There are 3 nested groupings, the coarsest first. Each group lies inside one group of the grouping before and may be the whole of it. The rows also spread widely along 3 directions, which tell nothing about the answers.
(in the rows, 128 means zero)
Known rows, each followed by its group in each grouping:
[162 104 129 100 130 140 116 130 163 126 125 144 135  83  81 147  87  97
 104 122 122 113 106  66 137 106 141 133 171 128 120 126]  sipi k_481 Vuf
[143 130 122 101 152 146 126 143 158 146 115 139 129 106  77 143  72  83
  92 123 110  90  82  72 146 109 144 125 163 135 130 159]  bonek k_782 geku
[145 176 128 127 184 175 109 133 187 187 153 117 133  83 110 158 103 127
  91 150 135  97 126  39 167 114 150 137 152 152 130 183]  mos k_146 zas
[159  82 102 126 112 131  89 134 169 126  99 167 120  92  71 107 109  94
  88 149 159 130  89  56 173 120 136  89 153 114 111 131]  bonek k_608 gen
[164  81 129 119 100 137  87 122 177 123 128 163 117  62  72 129  98 102
  99 135 148 141 102  39 153 110 140 129 141 107 118 110]  sipi k_616 kinoz
[171 124 144 122 123 167  91 105 166 139 156 145 136  72  86 163  84  91
  94 111 119 118 100  41 141 127 149 152 146 122 147 140]  sipi k_481 Kuf
[135 167 121  95 186 156 147 150 153 170 137 108 139 109  95 167  66  90
 108 113  96  68 104  79 140 110 136 135 168 160 129 183]  bonek k_782 ruzep
[165  81 123 101 110 125 116 126 158 123  98 163 119 111  66 129  84  81
  67 122 118 108  65  73 141 106 141 119 163 115 121 132]  bonek k_391 fabit
[159 139 144  81 157 140 149 125 157 129 104 114 146 129  82 154  50  97
  74 114  80  69  90  81 109  84 159 158 193 130 106 139]  mos k_867 nepa
[144 140 126 115 159 151 112 142 179 159 146 132 125  45  96 154 107 130
 136 130 160 119 146  42 159 122 133 114 151 148 124 151]  sipi k_647 deve
[140 126 108  96 175 127 135 166 178 147  90 126 120  91  84 114 107 127
  90 158 144 108 135  64 157  83 137  94 185 147  86 136]  mos k_146 vegot
[157  84 104  96 132 110 124 154 168 128  89 155 123  99  69 118  94 101
  89 131 135 118  97  72 152 104 130  90 170 131 103 128]  bonek k_391 Pekor
[150  99 114  91 142 122 140 147 159 138  97 139 133 111  73 131  85  89
  91 122 115 100  93  79 141 104 132 106 174 138 112 141]  bonek k_391 vad
[168 109 132 116 124 153 107 121 169 130 135 145 130  79  82 151  91  91
  99 118 126 118 102  55 141 117 145 135 154 124 137 134]  sipi k_481 Zak
[147 100 128  90 135 117 133 140 176 118  91 136 127 101  80 109  85 109
  78 146 124 111 102  77 133  79 148 123 192 116  97 112]  mos k_468 tepip
[141 145 110 104 191 142 134 164 182 163 111 114 127  92 100 130 101 125
  96 151 134  96 137  64 160  92 143 106 180 156  95 158]  mos k_146 maku
[148 106 126  74 145  97 149 152 140 116 101 134 124  84  69 139  80 109
 124 115 124 100 117  92 125  90 125 107 197 148  86 110]  sipi k_647 lir
[155  70 127  75 115  96 129 145 147  93  84 154 119  79  55 118  88 107
 110 123 136 118 108  91 125  85 127  96 194 124  80  92]  sipi k_647 deve
[152 102 123 103 126 137 111 128 154 123 109 158 123 111  64 129  74  80
  76 127 119  99  68  76 143 111 142 122 160 116 119 141]  bonek k_782 ruzep
[139 130 116 112 161 139 118 158 181 156 134 135 119  40  92 142 111 136
 139 138 167 124 154  46 161 116 126 100 158 152 109 144]  sipi k_647 deve
[154 102 111 125 141 149 105 151 190 139 124 145 119  55  86 131 119 118
 120 140 167 140 137  39 170 118 126  99 150 136 123 135]  sipi k_481 Zak
[172 101 152  92 108 136 116 102 138 115 134 139 139 100  69 160  54  75
  88 100  86  98  75  74 107  95 155 167 165 112 121 115]  sipi k_616 kinoz
[145 157 138 111 169 163 125 126 188 167 145 115 139  91 109 152  79 116
  91 138 116  95 117  50 142 101 157 154 167 138 134 158]  mos k_468 tepip
[169  98 141 116 103 148  89 108 165 130 143 152 128  73  73 150  82  91
  93 119 124 122  91  41 139 110 151 151 142 110 128 122]  sipi k_616 kinoz
[164 141 140  94 153 154 134 127 152 141 143 119 151  96  95 176  69  90
 109 105  90  88 107  72 120 105 147 156 176 147 132 149]  sipi k_481 Vuf

New rows, each followed by its group in each grouping:
[141 161 123 126 182 171 124 147 201 173 132 118 130  79 107 146  95 133
 102 144 144 101 140  29 162 114 151 128 153 144 118 169]  mos k_867 nepa
[157 139 146 120 132 165 101  96 189 147 146 136 136  98 101 148  76 103
  66 138 116 104  87  47 138 110 173 165 159 113 142 147]  mos k_468 tepip
[164  77 122 111 112 129 106 135 170 106 107 159 121  74  67 125 103 100
  99 131 146 135 102  59 147 107 133 108 162 115 116 109]  sipi k_481 Zak
[151  93 113  78 149 114 149 168 155 118  94 128 131  86  75 130  92 104
 122 126 122 110 126  86 133  85 122 105 194 146  94 116]  sipi k_481 Vuf
[162  84 114 102 122 122 108 139 168 129  99 163 123 101  70 123  91  93
  79 130 133 119  85  63 151 113 136 101 160 122 114 131]  bonek k_391 Pekor
[145 115 115 104 143 139 123 143 158 139 110 144 122 102  73 130  81  88
  88 128 124  98  85  74 148 109 137 117 161 127 116 147]  bonek k_782 ruzep
[167 110 139  92 133 138 131 129 151 117 118 131 138  97  75 156  74  84
 102 107 100 102  96  80 121  99 141 136 178 132 125 125]  sipi k_481 Zak
[172 113 139 109 126 155 112 114 162 127 137 142 138  89  79 159  80  88
  95 113 113 111  91  62 129 114 150 146 159 127 138 134]  sipi k_481 Zak
[171  94 134 105 116 141 108 121 163 111 119 152 130  86  70 143  84  91
  92 116 122 119  91  65 134 110 145 132 161 118 127 119]  sipi k_481 Zak
[168 128 132 110 136 153 108 112 165 155 138 146 140 107  84 163  70  82
  73 111 109  96  74  54 138 126 157 143 148 130 146 164]  bonek k_391 Pekor
[154 138 122  95 170 142 150 147 152 165 123 121 137 112  91 164  71  88
  95 111  96  76  98  76 132 105 140 134 172 156 130 168]  bonek k_391 fabit
[150 148 131  84 176 133 146 143 155 145 112 110 138 118  86 146  76 110
  85 134 102  79 110  86 128  80 144 128 194 148  97 148]  mos k_146 zas
[156 168 142 103 172 164 124 117 163 161 140 112 142 112  99 165  76 108
  77 130  98  78 100  67 131  98 157 156 173 143 126 166]  mos k_146 zas
[156 136 140  91 155 142 142 137 149 153 144 111 142  82  89 172  63  95
 122 103  95  88 117  67 122  95 140 154 169 149 118 142]  sipi k_616 kinoz
[165 118 136  91 142 142 135 134 151 125 122 126 143  99  80 160  71  88
 106 105  99  97 103  77 121  99 141 143 177 140 127 132]  sipi k_481 Zak
[157 105 121 105 141 137 118 148 165 130 121 137 127  67  81 138  99 109
 116 124 134 125 130  51 147 108 129 114 167 137 113 122]  sipi k_481 Kuf
[163 154 152 113 146 172 112 100 175 147 136 130 142 113  92 164  64 100
  62 118  97  85  86  50 127 109 172 172 158 119 134 156]  mos k_867 nepa
[152 109 109  98 142 124 134 148 143 133  92 132 137 114  76 128  83  86
 100 126 119  94  91  86 141  99 129 104 182 141 105 141]  bonek k_608 gen
[138 124 127  80 168 119 157 156 171 137  99 112 136 106  92 125  78 114
  96 140 113  93 120  84 128  72 142 125 203 139  97 130]  mos k_468 tepip
[126 123  90 103 183 132 144 187 172 159 103 129 115  84  88 119 102 114
 125 143 152 104 133  66 174 106 114  81 167 155  97 159]  bonek k_782 ruzep
[159 145 135 100 160 160 133 129 157 151 148 116 148  91  96 178  74  94
 114 109  99  90 114  64 125 110 145 155 170 151 136 156]  sipi k_481 Vuf
[150 126 121  92 172 138 145 164 156 145 121 113 137  72  92 154  88 111
 132 116 120 108 144  63 136 101 121 116 179 159 112 139]  sipi k_481 Kuf
[162 110 137  84 142 131 137 136 141 122 119 126 141  92  76 153  70  90
 107 104  97 100 111  80 119  96 135 132 185 138 113 122]  sipi k_481 Kuf
[166 114 130 120 116 156  98 103 168 146 137 159 135 107  77 147  79  79
  64 119 113 103  66  50 145 133 156 143 136 116 146 155]  bonek k_391 vad
[173 109 140 113 115 157  94 104 165 126 137 154 136  86  80 155  85  86
  89 117 120 116  88  54 133 118 154 150 156 116 139 130]  sipi k_481 Vuf
[139 102 103  98 150 120 132 167 164 135  86 147 117  98  68 111  89  98
 102 141 133 106  99  79 162  99 126  89 172 135 102 141]  bonek k_782 geku
[148 152 137 112 163 163 119 123 188 164 143 118 140  94 106 148  82 113
  87 138 122  97 113  48 142 103 157 152 165 133 133 153]  mos k_468 tepip
[139 137  95 129 173 151 119 166 172 174 122 125 132  78 104 134 111 112
 125 146 158 111 135  51 180 123 125  92 158 158 121 172]  bonek k_608 gen
[161 108 148  91 118 132 120 106 166 113 106 140 136 118  77 130  66  93
  58 131 101  98  72  79 115  85 163 152 185 105 116 113]  mos k_468 tepip
[142 121 115  92 168 131 148 165 180 135  86 121 128 101  85 121  84 123
  95 141 125  94 127  66 145  82 139 110 188 139  85 132]  mos k_867 nepa
[141 121 113  98 168 132 144 168 186 140  88 125 125  92  87 118  96 129
  98 145 138 105 136  59 154  88 136 106 183 137  86 135]  mos k_867 nepa
[144 150 135  80 180 136 160 144 167 149 116 100 146 111 103 148  64 107
  97 129  95  75 114  80 119  78 150 147 197 149 110 145]  mos k_468 tepip
